There are 4 nested groupings, the coarsest first. Each group lies inside one group of the grouping before and may be the whole of it. The rows also spread widely along 15 directions, which tell nothing about the answers.
Some rows, each with its group in each grouping after it:
[  8  -5 -20  18  -1 -11 -32 -68 -16 -24 -11  21  15 -29 -34 -17 -11  37
 -53 -20 -19 -10  11 -30 -16 -13  16  -4] => rim Lavip z_673 z_967
[ 39   2  13   7  -6 -20  10  27  21 -17 -39 -10 -26  25 -36   6  32  13
 -22  16  11  30   9 -16   5  14   8  43] => kevi mul z_162 z_905
[-37  38  -8  -9 -50   7   1 -20 -23  16  15  19   1 -41  15  16 -20 -19
   9  16  10  -9 -28  23 -15   1 -23  20] => rim Guleb z_267 z_850
[ 17 -46  14   6 -30 -16  -4   9  11  21  -4  16 -20  40 -29 -20   0 -23
 -43  14  -8   3  41  16  11  26  16   0] => rim Lavip z_278 z_814
[ 10   6  15   0 -10   9  -6   4  -6  10   7  -7 -18 -17  15  -5 -16  10
 -14 -17 -16  -3 -13 -35   8   5  11  -9] => rim Lavip z_278 z_46
[ 24  18 -27 -16 -16  23  23  -7  14  -6 -19  -2 -30   6  28  22  26  -5
  -9  10 -19  15  11  25   1  15 -16  26] => rim Lavip z_800 z_292
[ -5   8   2  10   8 -30  39 -22  -6  13  39  22   5   9 -26 -11 -29   8
 -14  37 -11 -24   6 -45  -4 -42   0 -24] => rim Lavip z_673 z_834
[ 19 -18 -11  47 -31   3  26   9   3   2 -10  15 -62  11   9  15 -11 -15
 -49   8  -8   0 -11   9 -11  12  36  12] => rim Guleb z_463 z_639
[ 47  41 -21 -20 -15 -23   1   2  12  21  27   1 -26  11   0 -12 -17  -9
 -43 -17 -23 -38 -28  -2  -6 -21 -20 -13] => kevi Kuno z_530 z_728
[ 47  18  -1   9  14 -16 -21  -7  40  10 -40  -8 -13   5 -30 -25   8  40
 -16 -29  -3   0 -22  12 -17  21 -25   3] => kevi mul z_914 z_558
[ 48 -19  16  -8  23   5 -28  18  -5   2 -12  -9 -24   2 -27   3  20  11
 -17 -42   0 -44 -21 -10 -11  -3   9  26] => kevi gisel z_842 z_506
[ 23 -21  -7  -5  63 -16  16 -24 -29  58  11 -24 -40  -1  44  11  -4  21
  -3   5   7 -14   1 -13  18  27  -2  11] => kevi mul z_162 z_237
[  0 -15  22   5 -49  14   1  -9   6  -1 -17  23 -12  23 -51  15  23  16
 -25  27 -10  -9 -10 -19 -13   1  -4  25] => rim Guleb z_488 z_554
[-14  13 -18 -17 -10  31 -23 -16 -30  32  21  12   4  -4  30 -11 -31   9
  -4  -7  -4 -18 -29 -12  12 -12 -27   4] => rim Guleb z_463 z_449
[-19 -35 -10  13   1  26  15 -22 -20  18  28 -10 -17 -32  47  38 -15 -21
   8   0 -10 -25   0  13 -17  43   0 -20] => kevi pamid z_763 z_995
[-28  -3 -21  31   1  11  -6  -5  -5  -7   2   1  27 -29   5   5 -21 -15
  23  12  18  22  10  30   4  10 -25  -2] => kevi pamid z_763 z_210
[-13 -32 -29  -6  30   5   6  38  -3 -17  43 -14  30  25  40  -9 -32 -27
  22 -17  10  -4  30 -15 -12   9   4 -23] => rim Guleb z_267 z_398
[-20   1 -16 -30  -9 -14  31 -18 -29  32  50  10   2  18   6  27  -1 -16
 -12  60   5 -21   7 -27   6  -6 -25   9] => kevi gisel z_842 z_506
[-34 -15  -2  45 -27  25   0  14  -1 -16  24  11  33  10 -18   2 -20 -14
   1  47   3  43  13 -30  32  -7 -20 -11] => rim Lavip z_278 z_814
[ 27 -31  30  35 -21  -8 -25 -13  13  -8 -42 -11 -36 -37 -19   3   5  15
 -37 -32 -19  21  11  -5  -4  46  39   2] => rim Guleb z_463 z_449
[-14  -4  20 -42 -77  20  14  35  17 -13  -7  10  -9  20  25 -22  -6 -23
 -14   2 -24  28  48  -6   3  33  24 -17] => rim Lavip z_278 z_46
[ 11  -5  21 -11  -4  19 -37  17 -22   3 -13 -18 -17 -50  26  -6 -13 -18
   5 -45  -5   7  13  16  29   7  19  11] => rim Guleb z_463 z_639
[-29 -26  22  14 -34   5 -48 -12 -17  -3  -6  -7  16 -39  10 -14 -26  22
 -16 -34   2  17  -4 -35 -13  56  19 -18] => kevi Kuno z_530 z_728
[ 18  20  -6 -21  20  23  10  33 -15 -40 -46 -14 -25   5  36   9  29  23
  14 -16  23  31   6 -25  -1  -1  26  68] => rim Lavip z_673 z_834
[  1 -20   4  17  11  -9 -17 -42 -31  31  27   8  -6 -21 -12  -7 -29  19
 -36  -5 -12 -35 -14 -35   2  -2   4 -19] => kevi mul z_162 z_905
[ -4   6  -9 -19 -31  35  43 -12   9 -15   5  28  -8  35 -10  13  17  20
 -15  37 -26 -18   8 -29 -14 -24  -9  -5] => kevi gisel z_842 z_506
[ -7 -43 -24   9  37  -5  21 -27 -20  19  25  -5  -3  12  22  20 -10   2
  -6  18   4 -17  21 -13 -13  24  -1  -9] => kevi pamid z_763 z_995
[-22 -21   8  14  51 -20  17   4 -13  28   8  19  11   8  -1 -40 -47  15
  34  -5  22 -24  17  12 -11 -32  15 -19] => rim Guleb z_463 z_449
[ -9 -15  37   3 -12 -21 -15 -46  -3   0 -15   8  12 -44 -59   8   9  29
  -5  -5  -7 -29  -3 -11 -34  17   1   0] => kevi mul z_162 z_905
[ -3  -7  13   2 -21   8 -40  33 -42  26  22 -29 -15  -7  37  16 -18 -12
 -23   5  18  37 -31 -70  48  34   0  36] => rim Guleb z_463 z_449
[  6 -25   6 -38  38  17 -10  14 -23   1 -17 -17   7  45  12   2  28  36
  10  10  19  21  25 -58  22   7  -2  48] => rim Lavip z_278 z_46
[ -1  79   0  32 -51 -19  11   8  15   2  -8   6 -19 -45   1  -2 -25  -1
  -8  17   8  37 -52  -3   2   4 -19  14] => rim Lavip z_673 z_834
[ 14  16 -39  38  15  12   5  -6   8   9  -5  -5 -25 -13  56 -22 -36   9
 -12 -15  -9  33   2  17  17  18   2 -23] => rim Lavip z_278 z_814
[-30 -16  17 -39 -53  -7 -13 -46 -25  30  -6  24 -10 -23   9  -7 -10   2
 -22  -1  -7 -15  23  16 -23  44  15   4] => rim Guleb z_267 z_398
[-22  18   9 -37 -47 -20  19 -10  -4   3  10  12   7   1  -6   0  -3  -7
 -12  33  -6  11  25 -24  -5   8  -1   3] => rim Lavip z_278 z_46

New rows. What belongs after each?
[ 26   8 -43   4  -8  -9 -41 -19  25 -41 -24  10  34  -4 -43 -25   8   5
 -34 -26  -3  12  28  32 -12   1 -20   3] => kevi gisel z_842 z_506
[ 11  -8  -1 -21  -8  -8 -22 -12 -29 -34 -18  -5  -9 -20 -17  30  31   2
 -28 -21  11 -19   5 -19 -27   5  27  52] => kevi Kuno z_530 z_728
[-17   0  22  -3 -28 -10  26 -22 -24  25  22   7 -26 -23  14  16 -13 -10
 -17  35 -16   3  16 -29  16   9  16  -8] => rim Lavip z_278 z_814
[ 20   6 -29 -43  15  59 -19  -9  -3 -37 -27   0  16  13  17 -14  26  34
  -1 -21 -19  14  38 -10  21 -20 -16  12] => kevi gisel z_842 z_506
[ -6 -23  -9  25   2  -1 -21  33  -4  -9  21 -14  25   8  -6   9  -7 -32
   4  10  26  23   0 -12  12  21 -18  23] => rim Lavip z_673 z_834
[-13 -13  16 -20 -14  47  -4   7 -11 -15  29  -6  23   2  -4  23  10  12
   9   9 -19 -16  -8 -66   7  -8 -20 -11] => kevi gisel z_842 z_506
[ 49  -3 -12 -27  10  10   9 -17  19 -30 -37  -1 -21  13  -5 -15  21  26
 -30 -23 -35   2  52  -2  -2  -7  18  -7] => kevi pamid z_763 z_995
[ 11 -19  15  21 -25  -6 -26  15  16   3  -1 -15  -4 -14  -9   3  -3 -17
 -11 -15  -4  15  -1   4   0  48  -3  -3] => rim Lavip z_278 z_814
[  3   0 -31 -21  15  13  -6  28  -6 -29 -10  -7  12  18  25  -5   8   2
   6 -13  21  16  21  -5  -6   8   2  25] => kevi gisel z_842 z_506
[-32  25 -21 -16 -15  23  22 -33  -4  -1   4  28  14   5   6   7  -5  32
  15  17  -2 -27 -24 -10 -42 -13 -25   5] => rim Lavip z_278 z_46
[ -2  34 -11  -1  -3 -18  10 -21   7  15   8   7   3  11 -11  -5 -12  41
 -13  17   4 -10 -40 -46 -25   1 -29  -3] => kevi mul z_914 z_558
[-12 -26  15   0 -44  -7  14 -24   5  46  13  23 -24  -1  -4  -1 -13 -24
 -23  21 -19 -20  17  35  -7  32  -2 -19] => rim Lavip z_278 z_46
[ -9 -12 -25  -9  22  30  29   3 -21 -16  18 -11  -1  16  34  38  18   5
   9  31   6   6  14 -39   5   0  -7  19] => kevi gisel z_842 z_506
[-17  -9  -7 -15  33  12   5 -33  18 -13  -9  -8  47  -8  -2   1  13  31
  51   9  -5  15  37   5 -11  17 -42  -9] => rim Lavip z_673 z_834
[-14  25   2  27   9 -19  49  15  17 -17  -3  12  -5  -4  -5 -12 -24  11
  16  19  10   7   4  -9 -21 -23  13 -18] => kevi mul z_914 z_558
[  2 -23   4   6   4  15 -26  -7 -34  33  -5 -14 -19  -4  14  30  17   2
 -11  15  17  15 -19 -19  25  36 -16  54] => rim Lavip z_800 z_292
[ 16 -17  46   0 -18 -18  37  32  18  -5 -19  -5 -32  29 -19   5  17   9
 -10  27  -6  26  26 -46   5  17  32  12] => rim Lavip z_673 z_967
[ 13  33 -19 -23  -2  15  59   0  -4  15  -3 -11 -52  16  66  22   7  24
  -6  29  -9  15 -11 -32   3  18   0  16] => kevi mul z_162 z_237
[  0 -30   5   9  -5  -3  28  -7 -33  17  29   6 -34  10  19   8 -23  -7
 -40  24 -13 -11  20 -54  14  -1  37 -14] => kevi pamid z_763 z_210
[ 22  34 -14   7 -11 -42  15  17 -15   8  -2  -3 -44   0  -2  30   7 -18
 -28  19  32   0 -36  -6 -15   4   7  66] => rim Guleb z_267 z_398
[  2   1  28   6 -56   3 -28  -2   1  19 -11  20 -16 -34 -21 -23 -17 -27
 -21 -14 -15  -1   9  45  15  11   5  -5] => rim Lavip z_278 z_814
[ 10  -3 -19  -5  -4  14 -10  -5  -6  11  -4  15 -11   9   0   4   5  -9
  -5 -11  11 -31 -21  35 -22   5 -18  36] => rim Lavip z_673 z_834
[ 20  26 -14   6  -9 -19  16  22  14 -13  11 -11  -3  19   3  -3  -6  -4
 -19  25  -5  40  13 -39  23  -2  -7   1] => rim Lavip z_278 z_814
[-45   9  30  -5 -62  20   3  -8 -24  43  16  31 -14 -23  11   0 -29  -6
   3  11   0 -29 -43   0 -19  14  -4   0] => rim Lavip z_800 z_292
[ -4  -7  -7  49   2 -28  -7 -52 -15   7 -16  26 -15 -37 -22 -17 -26  22
 -38  -6   3  -5   1   8 -19  -1  29   0] => rim Lavip z_673 z_967
[ 31  19 -27   4  13  33 -13 -12  14 -16 -36   7   0   5 -14 -16  14  27
  -5 -13  -5   6  -1  30  10 -22 -30  21] => kevi mul z_162 z_237
[-20 -11  21 -12   7  34 -14   7 -11   2  22 -23  31 -13  21   7  -7  13
  32   7 -10  22   8 -56  32  12 -26 -10] => rim Lavip z_673 z_967
[ 20  20  -2 -13  45  -4  12  -8 -27  24  12  -6 -22  -6  15   3  -8  19
   5   4   3 -20 -13 -26  17 -38  -6  21] => rim Guleb z_267 z_398
[-10 -17 -20  -4  -6  -8  -8 -37 -31  12 -26  10 -27 -16  23  14   3   5
 -24  -2  15   2  12  23 -19  34  22  43] => rim Guleb z_463 z_449
[ 15 -15  -1 -19  -1  21 -41 -25 -26  43   2   3 -18 -16  12  -6  -6   3
 -15 -32 -11 -37 -15  25   7  11 -13  13] => rim Guleb z_488 z_554
[  3  -5  41   6 -29  24 -14  -9  16  -8 -42  17   3  -3 -56 -12  17  44
   1  -4  -8  -3 -13 -10 -10   1  -9  10] => kevi mul z_162 z_237
[ -9 -37  -8  21  35  13 -14 -13  -4  -7  -9   6  25  14  -3 -30 -17  32
   5  -9   3  15  34 -16   5   2   6 -17] => rim Lavip z_278 z_814
[ -9  30  23 -35  14   6  33 -11  -8  22   7  -9  -5 -13  15   6   4  22
  29  36  -9   9  14 -32  29 -17 -26  -3] => kevi mul z_914 z_558
[ 18  22  -2  47 -27  -2 -14  37  10 -49 -25  16  -2  -7 -35 -41 -27   3
 -39 -19   4  33   0 -18  12 -32  31   1] => kevi mul z_162 z_905
[-30 -12  34  26 -24  23  -3  -7 -13  35   3   3  -8 -22   6  10 -11   5
  13  32   1  24 -10 -11  29  27 -16   1] => rim Lavip z_278 z_814
[-27   3  -8   4  -7 -23  27  16 -11   8   1  11  -7   1  32 -22 -37  -1
   5   3  28   7   7   3 -25  22  26  -4] => kevi mul z_162 z_237
[  9 -25 -15  10 -38  37 -25 -22  10 -18 -11  20  14  27 -39  -6  13  13
 -44  11 -21   4  10  -7   5   7 -23   4] => kevi mul z_162 z_905
[ 54  12   3   0  31 -35  -9   1  -1  26  -8 -33 -41 -27  11  -1   1   0
 -24 -20  -4   6   2   4  24  22   4  14] => kevi mul z_162 z_905
[-12 -27 -24  -2  17  42 -47 -49 -38  -4   0  -9  12 -43  33  15  -1  30
 -11 -37  -5 -12  -6 -20  -8  35  -4   3] => kevi gisel z_842 z_506
[ 20 -19 -24 -30  -3 -30   4 -48   4   5  26   5   4   4 -20  10   9 -18
 -38   3 -30 -39  41   8 -21   7  -6 -13] => rim Lavip z_278 z_46
[  8  29  15   4 -13  -5  18  12  14 -15 -26   6  -9  13 -21  -6   7  38
  -4  14   4  16 -13 -35  -8 -16   0  14] => kevi Kuno z_530 z_728
[ -2 -16  41 -11  -6   5  -1  21  -8  33  21 -14  -9   2  28 -28 -32  12
  -3   1 -19  20  23 -53  45  11   9 -42] => kevi Kuno z_530 z_728
[ 18  -5   5 -19  15 -45 -17  -2  15 -22  -9  -7  27   6 -36 -33  -8  32
 -15 -34   1 -11  19 -37 -35  13  15 -13] => kevi mul z_162 z_905
[ -9  14  21   4 -18  10  38 -15 -17  43  24   7 -41  -4  22  24 -15  22
  -5  36 -13 -17 -40 -49   0   1  -6  -2] => rim Guleb z_267 z_398
[ -6 -43  30 -15 -19   5   6 -19   1  -1   7   9   4  10 -42  15  21  -4
 -15  22 -18 -25  32 -19  -8   9  -1  -6] => kevi mul z_914 z_558
[ 27  11 -26  -3   7 -11   6 -27  -2 -11  14  -5  -7  -3  -9  23   9   3
 -27   9 -16  -8   3 -23  -4 -11 -13  11] => rim Guleb z_267 z_398
[  6  -2 -11   9  20  39  -7  -7  -3 -12   5 -20  13  -2  11  21   9  33
  11   1  -6   7 -26 -48   8   7 -32   7] => kevi mul z_162 z_237
[-33 -27 -19  -1   2   6 -33 -22  -9 -18  -2   4  57  -2 -13 -13 -13  12
   7   3  11  27  38  -7   1  13 -18   0] => rim Guleb z_463 z_639
[-14 -15  28 -18  13  39  -9  26 -22  14   5  -1   5 -12  11  -2  -8 -17
  44  -5   4 -10  15  15  33 -29 -10  14] => rim Guleb z_463 z_449
[  8  11 -12  -2 -29  29  19  40   7  11  -2  19 -28  47  39 -35 -27   1
 -20   0  -9  16  -3 -12  12  -4   9  -6] => rim Lavip z_800 z_292
[ -9 -25 -51 -31  32   5  -9 -28 -43  35  32   2   1   8  64  -8 -23 -18
 -10  -9   5 -19  31  19   5  16  -5   5] => rim Lavip z_800 z_292
[ 18   7 -13  41  -9 -17  15  36   2  11  24 -10 -20  25 -10  25  -9 -20
 -25  35  22  12 -40 -32   7   8 -18  23] => kevi pamid z_763 z_995
[ -1 -12 -29  47  31  31  -3  -8   3  17   4  10  -4 -10  36 -34 -55  22
   7 -36  -4 -15 -17  23 -12   3  -4 -47] => kevi pamid z_763 z_995
[-15 -24   7  22  22  12  -2   2 -21  32  47  -9   6  -7  21   5 -34  -2
  10   5  -1 -19 -17 -30  17  -3 -16 -28] => kevi Kuno z_530 z_728
[-46  -8  -1  40   1 -11  21 -29 -22  13   3  17   2 -46  11  -3 -40   0
  15  23  16  10  16  18  -8   8  12 -19] => kevi pamid z_763 z_210
[-22  18 -25 -14   6  22  22 -23   6   3  21  -7  22  -8  42   6 -16  25
  32  10 -19   5   3 -17 -10   9 -34 -30] => rim Guleb z_488 z_554
[-12  19  27 -16 -22 -10  -1 -27 -10 -18   6 -21  20 -50 -25  40  27  14
   0  41 -12  37  19 -64  27  14 -19   9] => kevi gisel z_842 z_506
[ 16  29   4   8  -7  28   1  30  34   0  -2 -32   4 -13  20  12   3  -6
  34  13 -12  53  -5   5  40  20 -53  -3] => rim Guleb z_267 z_398
[-20   7  -4  12 -19   7  19  25  -9  -8 -11  19 -11   4  18 -22 -24 -12
  -1  12  15  27  24   9  11 -12  26   9] => rim Lavip z_278 z_46
[-10 -24   4  42   5   0 -23 -18 -14  18  -2 -23   2 -48   9  16  -8 -10
  -1  16  12  46  14  11  40  49 -16   6] => kevi mul z_162 z_237
[ 17  30 -15   8 -31  19  24   8  24 -21  18  16   4  21 -32   3  -2  -3
 -20  26 -26 -12 -16 -17   2 -41 -31 -11] => kevi mul z_162 z_905
[ -2 -36 -28  -7  24   5   8   8  -7 -24   3  -8  17  16  14   9   9 -29
   9  12   9  23  70  21  14   3   4  17] => rim Guleb z_267 z_850
[-12  -7  22  34  25  -6  20  18  -4  30  26 -29 -10 -45  26  25 -26 -21
  45   8  11   2 -15   4  10  24 -13 -19] => kevi pamid z_763 z_210
[  9  32 -54  30  37  12  14 -49  -2  14 -14   1 -18 -37  38   9 -10  20
  11   2  -2  10  -7  54   3  -8 -28   7] => rim Guleb z_488 z_554
[-10  -2  11 -10  -1 -28  -3  -4 -14  23   0   3   4  -3  -7 -17 -21  12
  -5   7  16   0   7 -17  -5  15   3   0] => kevi pamid z_763 z_995
